The rows are grouped in 4 different ways at once. Each group adds its own fixed numbers to the row, and there is some noise. The rows also spread widely along 11 directions, which tell nothing about the answers.
(in the rows, 128 means zero)
Some rows, each with its group in each grouping after it:
[176 148 136 101 157 109 143 115 111 107 107 105 108 144 111 189 147 190
 145  92 133  88 153  71 153 132 191 149 113  80  78 125 127] : K498 Nurat K305 vumog
[ 95 115 169 128  98 140 112 116  82 145 149 213 115 157 127 139 150 144
 118 100 144 121 118 171 143 109 139 138 117  92  86 159 148] : K839 rir K293 tev
[ 94 102 131 106 130 126 154 166 116 164 144 174 145 100 139 111 143  83
 159 108 119 143 118 143 107  79 108 104  98 137 120 172 152] : K197 Vubov K638 Fuzir
[122 133 122 112 145  88 138 162  96 151 100 101 142 103 145 148 122 104
 186 117  79 146 136  62 113  86 113 111 104 105 100 171 145] : K347 raled K638 lene
[105 131 154  78 129 122 138 127 167 121 173 123 147 109 119 128 181 147
 126 118  88 187 139 100 154 120 140 169 114 178 113 129 165] : K498 raled K253 tev
[164 150 150 100 130 120  96 122 143 101 103 126 154 132  90 165 146 167
 124 119  95 169 137 119 140 146 211 154 137 146 149 160 153] : K347 Nurat K253 vumog
[109 121 185  95  81 148 146  97 133 111 167 185 111 143 147 141 159 171
 119 104 145 138 133  92 166 108  96 141 133 142  50  75 155] : K197 rir K293 Fuzir
[ 69 114 133 126 141 128 146 106 107 110 169 115 138  68 127 193 169 152
 153 107 118 134 151  88 132 108 189 160 135 117 133 141 143] : K839 Vubov K305 Goz
[148 129 138 101 135 109 110 135 140 123 133 189 116 202  90 117 169 159
 128  75 151 120 121 175 160 153 183 147  72 106  94 166 155] : K498 Nurat K293 lene
[120 147 162  86 144 116 101 143 115 151 139 128 147 137 137 127 158 110
 104 148  78 176 100 121 135  74 106 170 131 147  95 190 186] : K839 Nurat K305 Goz
[132 104 124 110 124 106 131  96 163  79 108 141 117 133 127 174 129 147
 173  77 146 144 158 134 142 110 173 138  88 140 130 107 163] : K498 Nurat K253 vumog
[ 93 125 166 111 124 147 126 116 135 128 154 131 145 108 143 163 162 140
 110 139  85 188 131 113 141  92 121 166 157 163 127 130 182] : K839 Nurat K293 Fuzir
[132 159 179 100 141 139 107 129 103 122 127 157 140 138 130 169 176 173
  97 130  80 165 137 130 133 115 198 179 147  90 119 154 172] : K839 Nurat K253 Fuzir
[164 128 130 103 128 106 110 164 132 124  90 170 159 135  78 109 147 111
 178  85  87 164 130 127 113 133 185 122  74 154 159 172 151] : K197 Vubov K293 Goz
[159 118  88 120 158 139 173 146 154 151 148 121 117 138  89 117 149 109
 132 116 134 108 131 123 149 127 128 135  85 165 122 140 151] : K839 Nurat K305 lene
[129 111 107 145 140 159 173 145 118 158 164 132 137 100  98 137 155 112
 125 117 129 100 137 106 132 129 147 129 115 157 136 143 133] : K197 rir K638 vumog
[131 131 135 145 150 143 126 146 113 156 113 142 172 104 109 151 133  87
 125 150  79 152 120 151  98 101 154 140 125 166 181 197 175] : K498 Vubov K253 vumog
[150 129 156 136 103 168 167 109 115 132 158 176 101 144 108 143 169 184
 108  78 124 116 162  90 156 158 166 160 111 115  92  49 154] : K839 rir K305 tev
[104 115 144 117 115 139 121 109 127 127 154 150 144 113 109 148 153 129
 111 130 129 147 119 139 136 120 137 146 138 169 131 171 150] : K839 Vubov K638 vumog
[131 109  77 178 191 132 121 143 133 143 139  68 140 132 103 182 132  96
 104 135  94 113 147 163 124 131 174 157  99 135 179 181 180] : K347 rir K253 vumog
[ 70 107 106 110 146 127 161 156 140 147 205 105 138  78 119 132 191 121
 130  96 102 154 156 110 138 120 155 156 104 151 136 148 141] : K197 Nurat K638 tev
[110 124 135 167 150 134 110 129  92 149 133 109 140 116 146 187 125 106
  94 153  96 137 128 138 119  96 128 154 147 120 135 174 178] : K347 Nurat K638 vumog
[157 134 158 109 115  92 124 129 113 121  79 124 135 123 133 160 115 144
 176  92  84 166 158  67 133 107 131 123 109 113  96 107 154] : K347 rir K305 tev
[171 121 110 127 142  97 104 162 158 133 111  98 134 183  93 109 150 100
 118 113  82 158 138 122 146 136 110 157  70 167 123 157 193] : K197 rir K638 lene
[161 134 158 171  88  96  72 137  75 145  74 148 147 176 103 147 126 109
 105 114  74 152 123 109 134 135 107 143 136 124 127 196 169] : K197 Vubov K638 vumog
[119 147 141 115 176 127 120 157  90 161 144 133 148 130 138 144 154 114
 113 158  89 132 110 143 114  88 146 152 124 100 106 212 164] : K347 raled K253 lene
[129 145 172 116  84 115 114 122  87 140 117 173 136 136 125 152 142 172
 121  94 105 161 129  90 147 130 145 144 149 117  99 144 137] : K347 Nurat K305 vumog
[ 80 116 136 173 118 151 149 138  65 173 145 151 132  99 141 163 145 119
 118 116  93 118 140 107 132 104 120 137 138 100 130 157 148] : K839 rir K253 Fuzir
[120 154 154 106 181 133 119 139 104 116 115  96 162  97 154 184 141 136
 150 160  86 153 133 106  98  67 175 139 137 100 108 164 175] : K347 rir K638 lene
[174 124 123  95 158 120 135 149 176 126  98 117 162 124  96 128 133  98
 148 129  88 176 138 138 128 106 144 138  88 188 158 155 179] : K498 Nurat K253 tev
[154 120 108 103 131 117 146 134 137 138 123 117 126 139  93 130 139 117
 131 114 130 122 119 106 158 132 123 141 104 163 124 172 132] : K839 Nurat K253 vumog
[128 109 138 198 125 167 171 106  78 136 112 163 124 101 121 202 113 144
 152 102 136  68 158 107 123 112 164 105 134  87 137 115 132] : K498 rir K293 Fuzir
[104 155 167  27 149 124 139 152 132 147 182 155 131 127 118 107 212 169
 120 115 111 162 117 118 141 119 166 177 110 125  66 155 144] : K839 Vubov K305 tev
[156 156 133  99 162 161 151 164  95 164 139 144 156 108  90 129 167 129
 110 146 109 122 108 122 120 126 185 138 136 138 135 195 132] : K839 Nurat K638 vumog

New rows. What belongs after each?
[185 140 102 171 193 112 122 163  99 126  60  82 129 140 111 196 112 121
 154 117  75 109 172 105 100 116 201 131  92  64 148 151 171] : K347 Nurat K638 lene
[118 154 197 143  98  93  62 127  78 119  79 131 157 154 152 174 130 146
 123 128  50 200 142  95 126  94 118 155 151  98 100 160 190] : K347 rir K638 lene
[129 114 154 149  84 105 117 120 111 137  92 129 137 134 113 149 122 109
 124 112  93 159 128  76 150 122  73 127 143 153 121 160 148] : K839 Vubov K638 Fuzir
[129 158 163  68 155 170 151 124 117 137 169 143 152  95 109 144 185 173
 103 148 123 129 111 112 131 108 185 159 154 149  99 153 144] : K839 rir K305 vumog
[134 125 147 142 152 121  82 138 131 140 135 132 132 179 121 146 147 116
  84 129  91 161 125 178 141 120 131 168 116 127 120 177 199] : K347 Nurat K293 tev
[152 112 141 117 115 147 136  98 157  89 120 172 116 148 100 137 137 152
 144 108 167 121 138 136 152 128 157 121  96 152 105 105 155] : K839 rir K638 lene
[136 110 110  75 154 143 167 145 160 124 128 142 160  73 118 125 126  89
 183 135 152 138 110 139 104  68 146  91 106 192 143 167 140] : K197 Nurat K638 vumog
[131 130 169 117  68 138 153 104 112 139 140 182 122 133 133 139 147 154
 119 102 129 138 125  78 167 126  98 140 142 156  85 115 137] : K498 Nurat K253 vumog
[177 131 140 148 129 125  98 125 140 103  95 121 144 158  86 161 135 154
 128  98  66 165 159  95 140 157 189 159 100 146 155 107 183] : K347 rir K293 Goz
[178 105 137 175 117 122 132  96 112  95  67 153 128 132 120 189  86 117
 165 102 139 106 146 105 126  98 141 103 108 120 132 122 154] : K498 Nurat K638 Goz
[154 137 149 130 128 147 158 145  83 151  95 178 130 127 135 138 128 116
 150 126 120 116 123 106 111  82 128 111 115 101  96 141 150] : K839 Nurat K638 lene
[ 96 115 124 103 125 144 164 134 129 142 180 153 118 112 130 138 180 146
 128  95 123 138 146 120 142 123 169 168 103 131 125 110 154] : K839 Nurat K253 vumog
[ 79 117 134 169 111 171 179 123  90 162 185 164 140  72 135 168 162 133
 114 112 110 120 150 107 132 118 148 153 143 135 151 123 141] : K498 Nurat K253 vumog
[134 123 117 167 142 126 147 116 137 124 125  50 150  92 105 189 142 125
 124 129  67 150 166  49 136 141 131 162 140 183 168 115 167] : K498 Vubov K638 vumog
[154 129 109 108 157 136 171 114 145 113 139  80 116 103  82 165 153 157
 152 111 118 100 146  51 154 146 167 144 118 154 126 115 127] : K839 raled K293 vumog
[120 125 143 108 136 174 168 148 132 150 160 166 165  75 138 125 156 104
 135 141  97 164 127 139 105  83 153 140 127 180 159 133 173] : K197 Nurat K253 vumog
[206 141 108 124 190 123 118 175 126 163  98  90 131 174 100 138 131  91
  91 149  85 121 120 139 123 131 140 149  92 132 125 184 181] : K347 Nurat K638 vumog
[142 117 119 116 145  98 117 147 148 133 133 113 131 159 106 131 158 114
 117 105  97 152 135 118 147 131 141 163  76 149 121 160 172] : K498 Nurat K638 Goz
[113 126 157 125 108  55  54 126 109  90  89 122 136 161 138 176 146 139
 149  84  79 187 151 101 140 104 152 163 107  93 111 172 178] : K197 Nurat K638 Goz
[149 144 170 100  90 109 106 147 102 157  73 154 164 134 123 109 118  96
 146 129  72 196 106  88 122  92  79 117 128 174 117 176 167] : K839 rir K638 vumog
[ 90 120 149  98 104 145 128  82 142  88 179 142 124 113 108 168 180 196
 114 100 157 140 146 106 160 139 190 163 141 151 111 113 139] : K839 rir K638 vumog
[137 102 121 109 130 141 135 102 167  74 126 150 135 108 100 173 132 167
 172  86 160 139 157 142 128 129 227 120  99 147 146 102 143] : K347 rir K638 vumog
[121 147 156  94 117 116 136 172  74 180 106 204 134 145 131 101 149 115
 165 102 101 139 105 127 121  90 125 120  95  92  92 188 141] : K839 Nurat K293 lene
[157 137 167 131  97 114 125 144  69 150  75 221 124 163 128 129 123 129
 157  92 127 113 122 130 122 100 141 105  99  71  84 165 144] : K498 Nurat K638 lene
[166 130 155 100 106 152 155 117 124 120 116 204 133 119  88 122 151 151
 152  92 134 128 129 104 133 134 187 120 106 147 122 105 136] : K839 Vubov K305 Goz
[164 150 152  73 111 148 147 124 142 138 135 151 138 130  85 111 164 163
 119 113 116 149 119  83 153 143 149 147 121 178 108 118 142] : K839 rir K305 vumog
[144 124 130 112 182 133 128 154 146 150 125 112 144 139 133 145 136  95
 113 144  81 155 126 158 110  87 129 155 105 140 128 155 204] : K347 Vubov K305 Fuzir
[143 124 130 111 134 134 169 113 153  91 107 120 135  87 114 168 138 152
 188 109 117 145 160  72 124 109 167 130 109 157 131  80 151] : K839 Vubov K305 lene
[159 105 121  97 110 135 166 118 171 124 160 156 132 119  71  99 155 135
 144  91 153 130 125 109 161 143 131 117  98 204 116 129 123] : K197 raled K305 tev
[196 173 161  81 172 168 139 147 124 135 128 156 136 145  82 130 185 166
  91 148  97 124 127 133 122 149 220 170 117 118 113 141 160] : K839 Vubov K253 tev
[147 148 184 158 107  95  68 121  85 124  54 129 141 156 119 181 123 142
 127 114  46 188 145  99 135 114 133 158 142 103 135 164 184] : K839 Nurat K293 tev
[ 76 108 146 103 109 146 146 110 147 126 212 185 117 132 137 127 165 153
 129 105 158 136 120 140 162 118 124 144 113 152  79 121 152] : K347 raled K293 lene
[ 61 124 152  77 105 100 132 118 112 117 164 162 126  98 125 159 178 185
 170  61 134 153 150 107 151 117 193 148 118  86  96 146 112] : K839 Nurat K305 tev
[100  89 144 124 102  94 122 117 140 104 112 138 110 149 170 157 116 111
 179  78 120 156 153 111 141  73  74 127  88 125  87  93 185] : K197 rir K293 Fuzir
[155 133 130 166 154 155 142 112  93 136 103 100 152  92  97 190 115 123
 128 152 106 107 132  98 121 107 149 128 159 143 154 164 148] : K839 rir K305 vumog
[153 132 159  82 110 161 166 151 147 150 140 202 151 127 121  85 144 123
 140 124 121 161 115 128 125 106 128 108  94 179  99 102 164] : K347 rir K638 lene
